There are 9 hidden switches. A switch that is on adds its own fixed numbers to the row, and there is some noise. The rows also spread widely along 11 directions, which tell nothing about the answers.
In the rows, zero is written as 128.
Known rows, each followed by its switches (1 for on, 0 for off):
[135  90 112 130 170 145 149 112  97 124  98 123 147 161 138 205  98 106
 127  99 154 128 114 116  94 136 164 164 124 115 113 147 142 119 117 150
 147] : 1 0 0 1 0 1 1 1 1
[120 114 141 110 173  52 141 143 131 126 149 123 147 138 105  70 113  69
 142 126 135  98 129 114 149 131  77  93 148 163 109 103 126 135 186 112
 152] : 0 0 0 1 0 0 1 1 0
[104  74  95  80 141  85 117 111 123  99  98 150 160 152 109 111  89  87
 149 132 146  97 172 126 125 130  82  99 127 169  90  90 138 153 153 116
 134] : 1 0 1 1 0 1 1 1 1
[103 125 121  58 124 157 136 104  96 125 126 145 147 134 111 114 126 114
 111 143 102 133 191 132 114 171 135  83 139 140  67 149 118 136 142  74
 135] : 1 1 1 0 1 0 1 0 1
[129 106 172 166 122 100 112 147  97 110 126 175 145 141 113 116 164  93
 126  80 139 121  99 155 136 119  82 143 114 108 114 133 142 141 140 182
 127] : 1 0 1 0 0 1 1 0 1
[134 161 128 102 160  82 140 118 103 164 149 171 150 153  91  89 152  72
 125 145 104 132 128 145 149 165 124  81 159 172  77 159 146 136 173  86
 133] : 1 0 1 1 1 0 1 0 1
[ 95 127 135  96 145  99 119  80  95 147 130  95 155 116 146 116  88 115
 130 133 114 154 155 103 133 129 112 108 169 185  70 102 134 126 152  80
 143] : 0 0 0 1 1 1 0 1 0
[118 137 123 165 148 145 167 102 115 136 120 155 147 126 117 153 152 108
  74 116 131 123 100 141 125 126 170 125 111 127 119 178 154 114 122 162
 142] : 1 0 0 0 0 0 1 0 0
[132 138 113 154 136 150  85  91  65 115 120 120 130 168 143 151  83 129
  71 157 142 143 150  94 135  82 130 140 141 162 137 144 151  84 122 155
 103] : 0 0 1 1 1 1 0 0 1
[137 132 141 101 164 103 107 141 150 110 141 128 105 149 114 102  78  82
 156 131 129 108 140  91 148 124  93 120 147 122 112 129 103 156 167  84
 133] : 0 1 0 1 0 0 1 1 0
[143 122 119 129 167 113 114 187 130 113 122 144 108 178  88 139 118  86
 145  84 140  84 128 128 144 124  94 185 133  96 130 154 120 160 132 133
 134] : 1 0 0 1 1 1 1 1 0
[109  95 160 173 151 113 146 113 143 105 127 147 155 147 128 127 124  86
 105 109 145 105 111 121 119 114 123 109 109 139 119 129 132 115 147 176
 140] : 0 0 0 1 0 1 0 1 1
[120 113 144 133 153  58 132 129 113 122 161 140 163 150 104  77 146  70
 119 131 149 100 112 131 143 129  92  94 145 180 101 114 145 123 175 144
 150] : 1 0 0 1 1 0 0 0 1
[131 129 132 110 176 118 149  86 181 143 129 137 122 158 118 145  86  75
 161 129 132 125  99 100 108 161 181 119 145 134  81 163 115 164 165  67
 147] : 0 1 0 1 0 1 0 1 0
[176 100 150  87 153  79  77 143  89 136 133 156 115 180 115 132 113 111
 154 125 163 136 130 121 122 143  89 129 133 125 115 115 134 128 152 126
 103] : 0 0 1 0 1 0 1 0 0
[117 121 169 135 141 103  97 135 125 109 124 153 137 131 150  87  94  92
 112 119 106 122 180 115 156 100  51  81 120 144 123 108 115 120 158 137
 119] : 1 0 0 1 1 0 1 1 1
[124  99  95  85 147  94 121  80 132 149  88 174 160 150 103 142 100 105
 112 146 129 124 187 147 122 148 119  64 107 173  86 102 160 119 145 110
 118] : 0 1 0 0 1 0 1 1 0
[139 118  73  99 149 104  81 125 137 112  87 172 126 174 105 147  71  88
 141 131 133 102 181 126 145 111  79 135 121 144 125 122 139 150 136 109
 104] : 1 0 1 1 1 0 1 1 1
[127  82 185  97 136 124 131  93  72 163 119 170 159 141 147 135 146 133
 112 122 119 147 157 149  93 174 140  77 112 139  67 135 136 102 127 126
 117] : 1 0 0 1 0 1 0 1 0
[112 152 101 111 160 123 114 137 177 105 112 165 120 169  96  88  66  76
 106 146  95  80 213 109 160 109  84  75 117 141 132 139 112 136 154  93
 118] : 0 1 1 0 1 1 1 1 1
[126 171 108 152 162 111 127 138 189 137 104 162 128 135  99 112  93  69
 111 101  76  94 166 129 180 100  86  98 110 125 130 138 132 143 140 107
 126] : 1 1 1 1 1 0 1 0 0
[ 85  74 140 126 113 122 133 109 146 102 103 114 159  94 129 153 124 108
 143  72 132 120 121 129 111 122 110 149 122 112  83 102 126 152 121 137
 157] : 1 0 0 1 0 0 0 0 0
[105 140 114 165 171 180 190 113 152 134  91 123 141 127 132 165  88 105
  61 104  90 106 163 113 119 109 169  98  90 104 142 172 126  97  96 145
 144] : 1 0 1 1 0 1 1 0 0
[122 103  63 141 166 106 131  41 170 116  87 133 153 145 134 189  62  67
 138 140 160 140 101  98 112 115 165 133 136 180  92 127 159 156 156 121
 140] : 1 0 0 1 1 0 1 1 1
[112 167 105 165 152 153 114  97 113 142  84 123 140 117 147 180  61 118
 102 110  86 151 149 106 154  77 118 150 140 138 124 146 149 115 123 118
 129] : 0 0 0 1 0 1 1 1 1
[108 108 151  74 104 145 111 153  65 130 119 146 146 128  96 132 151 148
 110 102 109 117 191 159 125 150  94 126 121  99  92 125 128 108 105 113
 125] : 0 1 0 0 0 0 0 0 0

New rows. What belongs after each?
[114 119 118  43 115 134 102 145  95 133 110 160 139 134  93 110 120 130
 129 133  96 103 216 144 134 147  86 107 134 121  88 130 117 131 113  68
 114] : 1 0 1 1 0 0 0 0 0
[ 89 120  96 168 156 135 156  98 161 104  89 122 154 125 130 151  76  75
 116  99 116 107 132 109 134  94 125 131 118 139 118 134 137 140 131 140
 149] : 1 0 1 1 0 1 1 1 1
[111 116 122  96 165 120 167 114 150 133 122 136 139 128 114 132 114  85
 144 112 117 108 137 121 116 159 139 113 136 126  85 149 116 154 146  84
 154] : 1 0 0 1 0 0 1 1 0
[122 120 178 104 144 168 117  94  64 143 116 146 136 133 176 141  96 133
  96 141 101 165 179 109 110 139 137  87 132 134  95 152 118  96 130 116
 117] : 1 0 0 1 0 1 1 1 1
[ 89  56 189  98 112 122 129 137 115  96 128 131 155 123 134  81 127 112
 118 105 127 103 185 127 107 141  78  70 103 115  86  90 105 123 135 142
 137] : 1 1 1 1 0 1 0 0 0
[ 97  81 117  97 119 157 127 117 120  81 115 126 141 142 113 147 112 106
 131 117 143 104 151 117 101 132 129 149 128 112  93 140 116 151 117 126
 139] : 1 0 1 1 0 1 0 0 1
[122  94 240 125 137 143 151 115  70 139 159 156 141 114 171 100 164 117
  98 115 121 153 129 122 100 169 135  69 118 111  79 155 108 105 147 145
 130] : 1 0 0 1 0 0 1 1 0
[106  58 171 167 127 109 137  94 123 108 113 163 171 112 153 143 142  89
 125  86 148 134 104 138 107 131 110 107  98 130  89 107 142 129 149 185
 139] : 1 0 0 1 0 0 1 1 1
[136 108 110 119 165  57 142 143 172 115 128 173 143 161  71 102 133  42
 167 110 148  79  95 139 140 143 101 115 129 141 109 128 139 170 178 121
 146] : 1 0 1 1 0 0 1 0 1
[115 101 111 122 179  96 144 122 148 112 120  98 143 155 124 126  68  84
 123 124 144 103 150  93 129 112 109 111 134 151 124 111 128 129 151 130
 152] : 0 0 0 1 1 1 1 1 0
[115 141 101 123 150 107 133 115 129 171  96 150 156 135  89 177 124 108
 133  79 104 122 137 160 140 148 132 142 127 138  89 130 157 130 128  95
 140] : 0 1 0 0 1 0 0 1 0
[120 106 152 108 126  98 112  99  59 150 123 168 155 136 120 127 147 127
 121 133 142 150 131 151 120 152 119 114 135 158  79 129 156 122 144 130
 121] : 0 0 0 0 0 1 1 1 0
[ 89 128 113 123 143 105 142 178 104  99 127 140 157 132  88  70 130  83
  98 110 102  61 187 140 174 104  43 110 124 140 132 122 129 118 141 132
 140] : 1 0 1 1 0 0 1 1 1
[106 103 169 137 155 118 127  68 149 130 115 111 147 110 185 116  61  97
 105 124 108 155 168  89 128 114 112  50 118 163  93  96 121 114 159 121
 134] : 1 1 0 1 1 0 1 1 0
[114  79  77 115 110 148 102  72  65 117  83 176 156 164 114 177 127 140
  86 158 174 118 149 145 104 128 153 152 111 159  95 149 170 117  98 162
 102] : 1 0 0 1 0 1 0 1 0
[147 137  77 101 189  88 120 170 153 122 112 111 113 170  84 140  62  83
 158 115 136  78 146 100 151 106  87 159 143 122 149 127 123 139 145  93
 143] : 0 0 0 1 0 0 1 1 0
[127 112 103 167 150  84 117 117 151  92 122 173 137 156 101 116 121  63
 126 130 165  89  92 125 150  99  98 143 122 156 126 139 149 153 165 167
 131] : 1 0 0 1 0 0 1 1 1
[144 162 143 133 187 114 153  96 104 173 137 146 147 151 137 140 111  88
  99 137 104 150 136 117 134 144 150  76 142 166 106 156 150  91 165 105
 136] : 0 0 0 1 1 0 1 1 1
[126 112 120 115 168 104 187 121 103 176 106 158 174 132  94 157 157  98
 108 100 117 118 127 165 115 169 153  95 112 139  94 141 162 102 128 131
 151] : 1 0 0 1 0 0 1 0 0
[136 139 165 184 149 145 135  85 103 161 116 165 133 137 156 168 138 107
 102  94 118 168  83 131 118 141 173 135 118 123  94 183 147 130 132 151
 118] : 1 0 1 0 1 1 1 1 0
[ 99 111 132 163 154 115 167  76 160 100 149 152 153 150 116 109 135  64
  98 146 158 117  90 118 116 140 165  93 127 167  95 163 140 148 175 156
 151] : 0 0 0 0 1 1 1 1 1
[ 94  55 159 151 159  92 197 127 154  91 144 113 169 117 121 100 147  69
 107  97 165  89 102 124 105 137 126  81  99 134 109 110 124 126 156 190
 175] : 1 0 0 1 0 0 1 0 0
[ 83 152 123 155 111 154 141 107 164 109 116 164 144 104 102 135 140  90
 119  89  90 107 125 141 142 119 122 141 120 109  99 165 128 156 133 110
 135] : 0 0 1 0 0 0 0 1 1
[110 149  54 113 153 155 136  97 144 125  79 125 138 120 110 169  63 112
  94 139 100 109 179 112 145  94 136 131 131 136 127 151 140 126 110  94
 138] : 1 0 0 1 0 0 1 0 0
[128 129  97  97 175  81 164  55 158 156 137 158 152 163  94 101 110  76
 105 198 145 115 120 116 114 156 182  51 143 206  87 153 155 121 173  91
 140] : 0 0 0 1 0 1 0 0 0
[104 161 132 160 117 173 122 116  75 154  93 184 152 116 119 156 149 135
  50 108  79 136 180 161 158 113 111 120 100 119 117 168 154  89  95 150
 105] : 0 0 0 1 1 0 1 1 0
[125 158  85 118 122 171  88 106  94 144  85 187 129 161 106 162 109 124
  84 134  97 116 193 143 151 118 128 142 112 136 108 169 149 117  97 102
  86] : 1 1 1 1 1 0 0 1 0
[101 101 137 120 119 122 109 119  69  98 138 125 157 125 129 127 143 102
 129 112 147 138 120 122 134 132  98 159 155 146  78 131 133 151 149 138
 142] : 1 0 0 1 1 0 1 1 1
[130 118 122 141 121 180  98 108  64 104 116 137 126 156 138 169 117 130
  83 135 141 141 146 113 119 109 133 167 136 123 116 169 139 117 109 160
 119] : 1 0 0 1 1 1 1 0 1
[119 117 125  85 155 126 172 109  87 164 118 149 172 150 100 145 148 114
  92 125 114 115 168 156 106 172 160  68 117 155  92 141 152  79 131 111
 147] : 1 1 0 0 0 0 0 0 1
[ 82 119 165 137 101 132 131 120 112 136 108 174 163  91 115 123 154 128
  94  86  94 122 165 165 140 127  89 101 101 117  96 124 134 115 117 138
 123] : 0 0 0 0 0 0 0 1 0
[158 187 138 146 126 132  59  84 106 160 129 200 101 163 123 137 124 114
 108 157 117 161 111 131 162 122 136 143 147 147 104 186 151 137 148 101
  80] : 0 1 0 0 1 0 0 1 0
[133  99 102 134 171  72 129 106 172 118 121 152 139 171 102 150 101  55
 169 116 164 111  89 118 123 140 128 140 141 155  98 128 144 172 174 127
 143] : 0 0 0 1 1 1 1 1 1
[ 85 110 135  90 132 162 149  64  88 127 129 108 166 121 145 136 104 121
  94 155 117 144 171 105 105 149 158  81 144 167  72 130 125  97 141  94
 146] : 0 1 0 1 0 0 0 1 1
[111 130 160 108 144 115 135 148 107 109 151 149 137 131 111  84 138  85
 141 110 112 110 136 128 137 142  95 112 142 122  99 147 108 152 163 103
 140] : 1 0 1 0 0 0 1 1 1
[105 170  18 135 164  96 128 118  93 154  82  98 166 141  83 183  86 112
 104 100 118 102 146 140 174  85 113 197 153 179 128 124 186 114 108 103
 147] : 1 0 0 0 1 0 0 1 0
[135 164  77 143 151 115 113 137  96 137 106 149 141 164  83 149 115  98
 108 115 118  97 134 138 161  95 108 166 139 146 140 150 165 110 122 123
 122] : 1 0 1 1 0 0 0 0 1
[159 171 195 182 135 138  80 143 135 119 151 196  78 144 129 107 136  88
 131 110 115 136  82 112 162 111 102 160 132  76 126 200 110 161 154 133
  93] : 0 0 1 1 0 0 1 1 0
[150 176 158 125 138 147  81 136 126 123 156 185  78 171 109 100 124 107
 122 158 131 114 124 111 147 120 128 151 150 106 124 209 108 153 147  97
  94] : 0 0 0 0 0 1 0 1 0
[121 136 144 151 157 119 149 184  68 134 124 128 155 136 104 130 148 101
 101  73  98 104 144 147 155 111  80 137 119 108 138 134 139  88 123 157
 148] : 1 0 1 1 0 0 1 0 1
[132 141 107 124 187 109 163 161  89 159 113 146 146 179  88 128 125  90
  96 113 114  85 158 141 144 136 128 115 116 138 130 153 151 102 130 125
 139] : 1 1 1 1 0 1 1 1 0
[143 144 105 124 189  81 138 155  74 143 146  95 136 178  94 123 106  94
 116 127 150  93 118 108 157 116 115 154 160 162 138 128 147  91 152 120
 151] : 0 1 0 1 0 0 0 1 0
[132 113 175 120 123 148 121 151  41 125 151 145 129 147 122 127 173 129
 112 117 143 140 108 137 117 149 122 162 144 100  94 171 125 132 125 146
 135] : 1 0 0 1 0 1 1 0 0
[147 130 139 106 181  69 117 123  81 159 129 145 149 175 129 104 102  88
 127 139 125 129 154 122 143 140  97  85 154 187 100 118 144 110 170 110
 130] : 1 0 0 1 1 1 1 1 1
[154 156  74  87 178 149 134 138  84 133 128 161 119 207  72 151 111 101
 106 162 139  89 157 121 130 152 164 136 135 132 135 188 140 110 137  91
 122] : 0 1 1 0 0 0 1 1 1
[125 112  66 126 180  82 145 100 133 143  89 141 158 163 102 145  83  79
 126 129 142  98 134 126 138 119 129 119 123 173 115 121 168 133 140 125
 138] : 1 0 1 1 0 1 1 1 0
[ 92 143 149 142 135 121 167 129  88 149 146 152 166 125  97 100 182  95
  92 105 105 105 122 158 149 150 129 117 132 144  80 159 144 120 144 121
 147] : 1 1 0 1 0 0 0 1 0
[122 119 175 193 184 122 167 148 122 118 137  90 131 136 156 138 101  94
  98  73 136 113  94  94 125  97 125 140 118 106 145 144 121 107 135 179
 159] : 1 0 0 0 0 1 1 1 0
[ 74 119 157 206 135 124 142  91 140 110 106 103 166  83 166 117  82 106
  75  87 104 125 142 100 149  59  86  95 102 146 133  95 137  91 131 175
 134] : 0 0 1 1 0 0 0 1 0
[127  93 155  90 147 145 135  84  84 130 124 141 147 139 152 148 110 116
 113 149 138 151 152 108  92 159 149  87 132 137  85 140 127 101 147 113
 128] : 0 0 0 1 0 0 1 1 1
[133 160  97 139 201 132 190 152 148 156 117 131 130 161  91 156 107  77
 103  98 102  80 133 126 143 142 157 125 117 113 134 179 130 115 131 107
 156] : 1 1 0 1 0 0 1 1 0
[120  96 109 147 142 119 155 112 137 101 129 151 144 145  92 144 151  89
 107 122 174  96  84 136 116 133 155 146 113 124 116 160 146 148 135 172
 145] : 1 0 0 0 0 0 1 0 0
[ 95 124 157 144 119 148 135  68 112 129 131 154 155 109 141 127 142 110
  87 129 120 153 129 131 128 144 143  93 121 148  74 150 141 131 151 134
 127] : 0 1 0 0 1 0 1 1 0
[121 128  74  87 125 154  95 162  46 126  99 125 137 159  83 170 117 138
 115 105 127  91 178 144 148 119  99 208 139 114 114 142 140 120  88 106
 129] : 1 1 0 1 0 0 0 1 0
[101 147  90 153 151 104 125  96 188 114 104 141 135 111 118 120  77  73
 127 121 108 107 129 110 168  89 101 133 137 149 113 138 135 167 150 106
 138] : 1 0 0 1 0 0 1 1 0
[109 110 114 167 172  91 185  63 134 174  95 125 180 132 120 190 124  85
 129  80 135 136  66 144 107 150 191 132 125 169  79 129 174 128 138 136
 166] : 1 1 0 0 0 1 0 1 0
[138 163 115 140 186  64 132  59 105 168 137 112 155 142 147 127  78  81
 122 154 131 168  99  96 148 121 141  88 173 218  99 120 168 111 192  98
 143] : 0 0 0 0 1 0 1 1 1
[133 104 204  79 127 132 108 112  79 134 141 177 134 135 155  97 129 120
 119 142 119 149 177 128 106 161 106  58 126 130  86 145 107 112 156 114
 111] : 1 0 0 0 0 0 1 1 1
[109  59  98 107 106 142 107  77  80 108  99 162 158 156 112 158 139 123
  92 152 176 129 147 145 101 142 144 126 112 157  77 129 161 139 119 166
 119] : 1 1 0 1 1 1 1 0 0
[110  94 198 105 114  91  85 119 103  96 144 162 144 118 145  64 118 102
 135 136 130 137 162 115 141 123  44  75 136 144  87  98 114 138 176 127
 119] : 0 0 0 1 0 0 1 1 1
[124 122 188 163 154 145 135 166 167 103 122 131 111 116 149 114  93  99
  96  86 100 104 161 102 144  87  79  96  96  76 156 139  93 114 127 157
 132] : 1 0 0 1 0 0 1 0 0
[124 107 118 151 179 131 194  95 126 165  99 127 164 159 114 211 125  91
 111  77 124 144 104 142  93 165 199 113 105 126  95 146 160 105 128 142
 160] : 0 1 1 0 1 1 1 0 1
[117 158 150 108 150 120 122  75  71 170 120 138 159 117 154 118  96 107
 110 142  81 168 163 119 147 137 120  72 159 181  77 131 143 108 161  75
 130] : 1 1 0 1 0 0 1 1 1
[134  84 148  89 190  44 159 129 181 139 132 155 156 164 108  81 105  46
 163 118 126 102 150 126 116 169 101  27 122 169  87  96 122 145 189 105
 152] : 1 0 1 1 1 1 1 0 1
[ 82  66 154 143 134 135 154  70 112  95 130  89 171 108 166 123 106 107
  75 128 149 140 143 100 106 120 135  74 112 162  88  98 132 105 140 175
 153] : 1 1 0 1 1 0 1 0 0
[146 153 109  96 165 130 120 108 131 156 112 181 120 168 108 122  91 106
 103 154 106 104 173 127 133 135 140  87 120 143 126 168 132 109 132  84
  99] : 1 0 1 0 0 0 0 1 0
[139 104 138  99 127 111  77 107   4 155  97 163 151 165 138 134 114 150
  98 141 141 154 178 143 128 127  93 110 125 166 101 107 166  91 122 141
  93] : 1 1 1 0 0 1 1 1 0
[104 100 119 106 111 156 126  79  86 142  76 161 166 107 132 181 117 152
  75 126 113 148 191 151 110 129 128  91  94 131  99 124 160  89  98 143
 114] : 0 0 0 0 0 0 1 0 0
[117 170 177 187 136 141 136 119 152 115 147 171 126 111 134  88 137  74
  94 114  87 125 111 122 160 105 104  98 123 114 122 180 115 138 158 139
 125] : 1 0 1 1 0 0 1 0 1
[155 187 140 167 167  93 107 149 115 173 106 177 130 150 108 126 108  97
 105 109  80 126 148 140 177  93  74 104 127 132 147 145 155  98 146 129
 116] : 0 0 0 1 0 1 1 0 1
[115 118 171 164 128 132  98 102 143 108 129 123 121 114 164 135  97 107
 127  91 132 143 105  98 133  98 110 154 136 121 106 133 114 151 138 136
 127] : 1 0 0 0 1 0 0 1 0
[125 109 103 153 168 101 159 135 155 132 106 144 146 141  87 172 127  87
 136  81 145  97  93 142 125 130 134 159 111 110 123 140 151 140 134 151
 148] : 0 0 0 0 0 0 1 1 0
[108 141 144 105 140 144 121 136 122 130 115 143 131 116 133 116 103 113
 104 108  80 121 195 120 148 122  89  99 128 119 105 145 108 126 126  97
 127] : 1 0 0 1 1 0 1 1 0
